The first 8 rows are patterns. Each new row is the sum of 2 different patterns, raised or lowered, with some noise. Before adding, each is slid sideways (what falls off one end comes back at the other), maybe read backwards, and multiplied by a number that may be negative. Names go in the order of the patterns.
Some rows, each with the names of its patterns after it:
[ -3 -22   7 -30 -27  24   1   2  24   3 -15 -30  22   8 -15   6  -1 -19
  18  -8  11  27 -22   6  24 -24 -18 -16   9 -23  24 -22]	X
[-23 -29 -15  -1 -27  28  28 -13 -29  19  -2 -12  27   3 -12   0  10  11
  20 -31  11   8   1  13   0   9  -1  -4  11   6 -28  30]	G
[ 14  28 -23  28 -21  17   2 -30   8 -13  28 -27 -20 -15  22 -15  21   6
  26 -14 -31 -21 -13 -19 -31  30 -16 -16   9 -15 -22  26]	N
[ -7  -1  -7 -23   4  31  -1  10 -24 -23  26  17   3  -9   9 -17  28  18
  28 -29   9 -30  18  29   3  10   2 -12  16  -6 -11 -23]	P
[-19 -18  26  -2 -14  24  -2  -9 -18   4 -19  10 -21   2  -1 -14 -15 -25
  15 -28 -18  -3  24 -17  29 -12   3 -28  24  29  -7   1]	Q
[-10 -26 -17  27   2 -15  -8  30  11  21 -10  -6 -13   3  11 -14  28 -14
  29 -25  -4   9 -23 -18  14  25   6  30 -19 -28 -14   3]	W
[ -5  22  31   7   2  26 -16   4  -3  13  11  -4 -25   9 -25  -5 -28  -2
   4  -9  21   5 -12  15  17 -10   0 -22   7  -8  -5  -4]	U
[-22   0 -12   7  -8   5  28   2  -4   4 -13  15  19 -26 -15  11  25 -24
  -1  26 -10  -4  25  18 -15  13 -19  13   8   7  15 -19]	H

New rows, each followed by the names of its patterns:
[-16  13  25   1  50  24  -5  21   3  10   3  -3  15  40 -12   5  20  30
  32  25  11   0 -23  35  12  28 -10  35  -7  22  15  17]	X P
[ 27   8  25  25  31   7  38  -8  -4  19  38  -7  43  42   6  29  14  31
  36  28  38  17 -19  37  21  35  13  14  45  44   8  21]	G H
[-31 -23 -34 -38  -9 -17 -15 -28 -34 -37 -20 -46 -25   1 -35  -7 -58 -32
  -3 -56 -45  -7 -31 -34  16 -23 -73 -41 -38 -60 -66 -21]	G W
[  4 -19 -28  -3  -1 -21 -15 -17 -22  20  12  -3 -32  -9 -26   0   5  -3
 -19  -1 -39  -6 -33 -15 -27 -23  -8 -14 -48   3  20  -8]	N P
[-32 -14 -16  -7 -55 -25 -13 -41 -29 -23 -32 -19 -30 -25 -17 -43 -25 -25
 -36 -35 -41 -41 -16 -25 -21 -28 -22 -19 -29  -5 -37 -24]	X G
[ 27  46   4   9  26  48  21   3  -1  39  16 -16  12   4  42   1  44  21
   4   1  -2  -2  -6  28  35 -19   6  31  -4   3  18 -38]	Q W
[ 32 -23  16  -2  32  -8  33  15 -15 -13  13 -22  -6   5  17  -7 -10  16
  -9   7   3  -8   8  15 -16  13  17 -18   6  13   7  16]	X Q
[ -9 -17  -8 -19 -50   5 -18 -41 -40 -15 -47   4 -25  14 -55 -34 -18 -35
 -20 -11 -52 -14 -34 -47 -31 -41 -26 -27  -8 -32  -4 -31]	Q U
[-23  -4 -32 -40  -7 -38 -23 -43   8 -31 -34   3   6 -40 -47 -20 -45  -5
  -2 -24 -26 -10  -6  -2 -42 -12  -1 -22 -48 -33 -44  -4]	W H
[ -3  31   9  13  44  25  -1 -16  12   0  -4  -6   4  18  12  30  24  26
 -16  53  24  -5 -22  10   5   7   5  29  -3  -4 -10  27]	X U
[  1  38  -5   8 -11 -11 -59  28 -10  19 -11  30  -7 -19 -23  -9  26  18
 -62 -15 -11 -23   1  15   9 -21  24 -43  27 -37  17   9]	Q W
[  9 -11   4 -22  -1  -4  48  13 -16  -2  18  10  -4   6   7   4   1  23
  15  37  -2   5   9   3   8  22   4  18  -9  -5  15  -6]	G H
[-57  -4  -6 -39 -36 -64 -12 -30 -33 -23   4 -20  10 -28 -31 -38  -2  -6
 -28 -41 -50 -17  -6  -4 -53 -14 -41 -18 -45 -12 -40 -25]	P Q
[ -3 -30 -10 -16 -37 -39 -31 -18 -46 -18 -30   1 -39  -3 -26 -27 -40 -16
   2 -21  -7 -35 -39 -10 -12 -36 -22 -30 -25 -38 -29 -41]	Q W
[ 34   0   1  -4  -1  -6   5  19 -18  20   0  -2 -12   2  19  -7   5  10
 -39   7  34   2  31  -1  -2 -35   7 -18  16 -16  -3  -6]	N P
[ 18 -16 -15  15   6  -5 -38 -29 -11 -22  -8  23 -13   9 -14   1 -18  25
 -20  20   8  26 -19 -13  12 -37 -17   7 -26  -6   1 -13]	X U
[  7  31   7  17  11  20  28  19  41 -31  15  62  18  16  45  56  18  36
 -11  42  22  16  30 -23 -16  47   1  51 -13   7  18  35]	P H
[23 13 49 35 30 27 10 15 17 26  2 10 29 31 19 16 18 59 25 35 34 27 37 32
 23 17 35  1 39 28 52 22]	P U
[  2  -6  13 -24   9 -17  13  -2  -7   1  12  38  22  -7  -3 -37  17  17
  18 -28   0   8   5   9  18   0 -11  22  -4  23  -1 -14]	P W
[ 13  -3 -10  31  15  -8 -12  16  -8  10 -28  17  31   5  24  -9  -8  17
  18  -6   3  23  -6  18  33  46 -13  14 -12  36  42  -6]	P W
[ 19 -14 -22  42 -11   5  -4  17  -3  13   1   2 -13  24  39 -24  49  42
  19  26  22  -9  -5  13  40  12  -5  11  -8  25  22  14]	X G
[-16   3 -18  16   0  -7   5  16   7  17  -3  28  -3  -9  18 -21  22  43
  -4   5  23 -45 -38  21  33  -8  14  10  -1   3  22  -8]	G U
[ 21  38 -10   4  28   5  -9  29  42  -7   9  17   3  -9  36 -14  23  22
  12  19   7   1  20   6  20  16  -5  37  21  17  15  -2]	G H
[  4 -66 -24 -19 -39 -19 -22 -50  10 -28 -51   6 -28 -61 -20   1 -18 -61
 -27 -30 -48  19   4 -40  -2 -34  -6 -67 -21 -23  -7  -5]	X H
[  8  14  27 -19  -4  24  42 -26  -5  37  -2  18  32  15 -10  19 -16   9
  10  12  29 -17 -12  12  -3  28   8  -3  37  -3  16  20]	P H
[-15 -46 -12 -45  19 -11 -18  10 -41 -37 -12  12  34 -29  -4 -11  31   3
 -40  13   5  34 -58 -33 -45   0  -6  32 -12  19   1 -63]	N W
[  7 -27 -27  -7 -30 -22   3 -38  -6 -32 -33 -37 -24  11 -11 -14 -15   4
 -32  -9 -22 -10 -35  10 -30   0  16 -11 -11 -11   3  -8]	G N
[-17  43  49  30  40  44 -13  75  45  44  71  69  36  -2  16   2  46 -12
  38  35  65  13  29  21  71  16  13  42 -22  44 -20  22]	N U
[ -2  -5 -29  12 -25  -3 -25  16 -40 -33 -20 -10   7  -1 -19  -5  -7 -20
   4  -6   5 -24   9 -19   3 -12 -11  13  18  13 -21  27]	Q U
[ 22  25 -14   7 -10  36  17  -4 -16  11  19  -5  16 -28  10 -29  23   2
  54 -15   8   2   6  -9  38  19  15  21  18   3  31  15]	P Q
[26 15  7 42 17 17 51 33 24 19 26 40 13 42 41 13 32 38 35 31 30 37 32 -1
 28 28 28 19 39 19 43 20]	X H
[-52  -4 -53 -32 -19 -48 -53 -54 -36 -17 -14 -64 -51 -27   5 -19 -13 -48
 -65 -31 -26 -44   5 -54   0 -38 -13 -15 -47 -36   3 -12]	P W
[43  2 40 16  9 51 14 40 31 19 40 50 -2 18  5 29 -6 52 22 34 14 38 18 -9
 50 32 23 50 39  3 -4 28]	X N
[  7  24  32  24  10   6  31  54   7  19  28  15  17   5  23   9  18  31
  61  15  35  25 -11  44   0  14  23  17  35  48  35  30]	W U
[-35 -16   2   0   0  -3  -4   6  -3 -30  16  -1 -28 -22 -13 -19  19   2
  22 -40  -5 -29   2 -12  -1 -14 -18 -32   6   5 -21   7]	G P
[ 29 -11  10  -1  37  13  33   5  -9  10  38   4  21   1  25  38  35   4
  29  29  25  38   7  -1  -9  60  41  11  30  36   4  35]	G P
[-19   8   6  18  29   6 -20  23  19  -4  10  10   4  37  -7  15  25   7
  42  40 -28  11  -9  49  29  36  12   4 -12  20  14  33]	X P
[-79  -9 -10 -35 -17 -58 -41   6 -10 -35  -4 -24 -17 -48 -49 -45 -28 -26
  -5 -50 -54 -45 -43 -20 -41 -68 -45 -31 -18  -9 -13 -40]	P Q
[-18  -9 -30  21 -42 -17  -4 -36 -37 -13 -15  45 -42  41 -59 -13 -35 -25
 -15 -16  13 -54 -56  -6  31 -35   9 -34  10  -5 -34 -33]	N P
[-33 -45 -37  15 -26  16 -44 -28 -48 -11 -30 -49  24 -29  11 -24 -20 -23
 -60 -21  -4  -7 -10   7 -50 -32 -37 -10 -10 -58 -30  22]	X W
[-27 -27 -21 -26  -9  -7 -22 -15  14 -57  -6 -42 -24 -39 -14  -3  -9  -4
 -36 -11 -42  -4 -15 -27 -31  -5  -8  -3 -21  -4  23   2]	W U
[-45 -42 -31 -39 -45 -35 -40 -23 -22 -45  -9 -10  -3 -18 -34 -40 -63  -2
  -2 -23 -39 -18 -52 -30 -11 -12 -51 -50 -34 -12 -17 -32]	G P
[-20 -24 -13 -18 -26 -26 -12 -28 -28 -43 -25  12 -27  -6 -46 -50   0  -4
 -32 -26  -2 -46  -8   1  14 -51 -24 -35  -9   0 -18 -30]	P H
[ -4  30 -11  27 -34  20 -10  16  13   0  22 -28   4 -36   4   3  11 -12
  14  32  21 -15  30  35  27 -10  13 -11 -20  15  12   3]	N W
[-20  -2  -8 -23  -1   2 -22 -20   9   7  15 -38  10 -15   2   1   0  -6
   4  -1 -12  -4 -33   0 -27 -22  -6 -20 -33  18  10 -18]	X G
[ 25  25 -14  40  20 -12  24  -4   6  22  -3  30  42 -27  -6   9  26  23
   7  42 -25 -33  19  -6  -7 -11  46 -27  15   4   5 -24]	X H
[ -3  31  11  -2  -2  13   2 -19 -30 -19  -3 -20  12   4   3  -2  -1  -1
  24 -10  17  16  22   9 -13  -2 -18   2  -1 -14  -4  -3]	U H
[ 27  27  53  33  23  33   5 -13  41  38  59  25  34  18  39  20  33  13
  31  12   5  35  18   0  36  61  27  10  37   5  50  24]	X G
[-24  14  27  21  42   7 -15 -38   9  -8   4 -14  20 -25  21  41 -10  -5
   7  20  54   1  35   1  48  24  -6   5  12  32 -18  -7]	N P
[13 49 62 29 16 37 44 49  6 33 59 38  5 25  7 48 46 25 22 30 55 -5 40 24
 44 31 39 58 36 28  0 32]	W H
[-12 -44   1 -43 -44 -67 -24 -55 -68   7 -27 -22 -11 -30 -36 -39 -11  -3
 -39  -4 -27 -47  -4 -48 -20  10 -59 -31   3 -52 -28 -45]	X U
[ 38 -48 -27  -1  26  -7  16 -10 -37 -51  32 -26  28 -35 -14 -20  -4 -13
  -1 -34  21  14   6  26   9   0  36 -18 -31   6 -20  29]	X P
[  9  10  21  13  21   6  32  42  53  27  58  -8  21  33  33  -6  24  24
  13  -3  29  15 -12  -6  10  46  15  20  13  28  20  21]	G U
[ 16  61  16   3  19   7   5  19  21  41  11  14  41  19  13  25  42  23
  -5  27  18   3  44  44  19  46   1  63 -22  18   0  34]	X G
[-26  -5 -23 -26 -43   1 -33   4 -31 -16 -36 -24 -32 -41 -20 -12 -48 -41
 -29 -19 -20  -1  -4 -38 -27 -23 -13 -42  -5 -25   3 -17]	Q W
[  6  -7  14 -38 -25 -23  -6   8  -4 -22 -11 -11 -19 -14 -15 -14 -17  -4
 -22 -13 -11   0  -6   0 -12 -32  14   4 -11 -31   0 -36]	P Q
[-20  16 -42 -14 -31 -41 -48  12 -48 -28 -31 -46 -58 -16  14 -23  -4 -48
  -6 -17 -32 -38   4 -16  -7 -39 -28   1 -36  -4 -38 -15]	N P
[  9 -11   0  23   4  14 -11  15  -6   5  31  16  -3  18  16  20   9  -3
  24   7   9  23  24   1  -2  10  17  17   8  30   4  21]	G Q
[ 15  -4 -50 -30 -24  12 -30  10   4 -24 -18 -17  22  18   2  -5   1   6
   4   8  -7  40 -16  -4 -22 -13  27   0 -40  -6  16  11]	P W
[-26  -8 -23  11 -13  19 -23 -34 -22   7 -32 -31 -38 -16 -32 -53 -43   8
  -9   4  -2 -34 -24 -10 -14 -46  -1 -23   4 -39  -2 -19]	W U
[ -1 -22 -12  43  18  34   1 -24  32   6  16  46  17  12  19  25  12  17
  -1  31   1   4  24  -4  35  48 -14   3   8  -1   0   5]	P U
[12 13 29  6  4 63 40 34  2 57 27  7 12 45 20 51  8 25 44  6 49 -2 38 49
 52 16 25 24 22  9 61 21]	N H
[ 21 -11  37  32  -2  28   1  33  -4 -18   4  26   2  34   2   8  27  12
  -6 -14  23   0   5  14  10  -4  -9  16  15  35  15  -5]	N H
[-11   4 -23   1  23  19 -10   1  23 -36  10 -16  22  20 -11  23  20 -17
  -9  14 -25  32  27  22  -2   1  29  24 -23  11  12   3]	W H
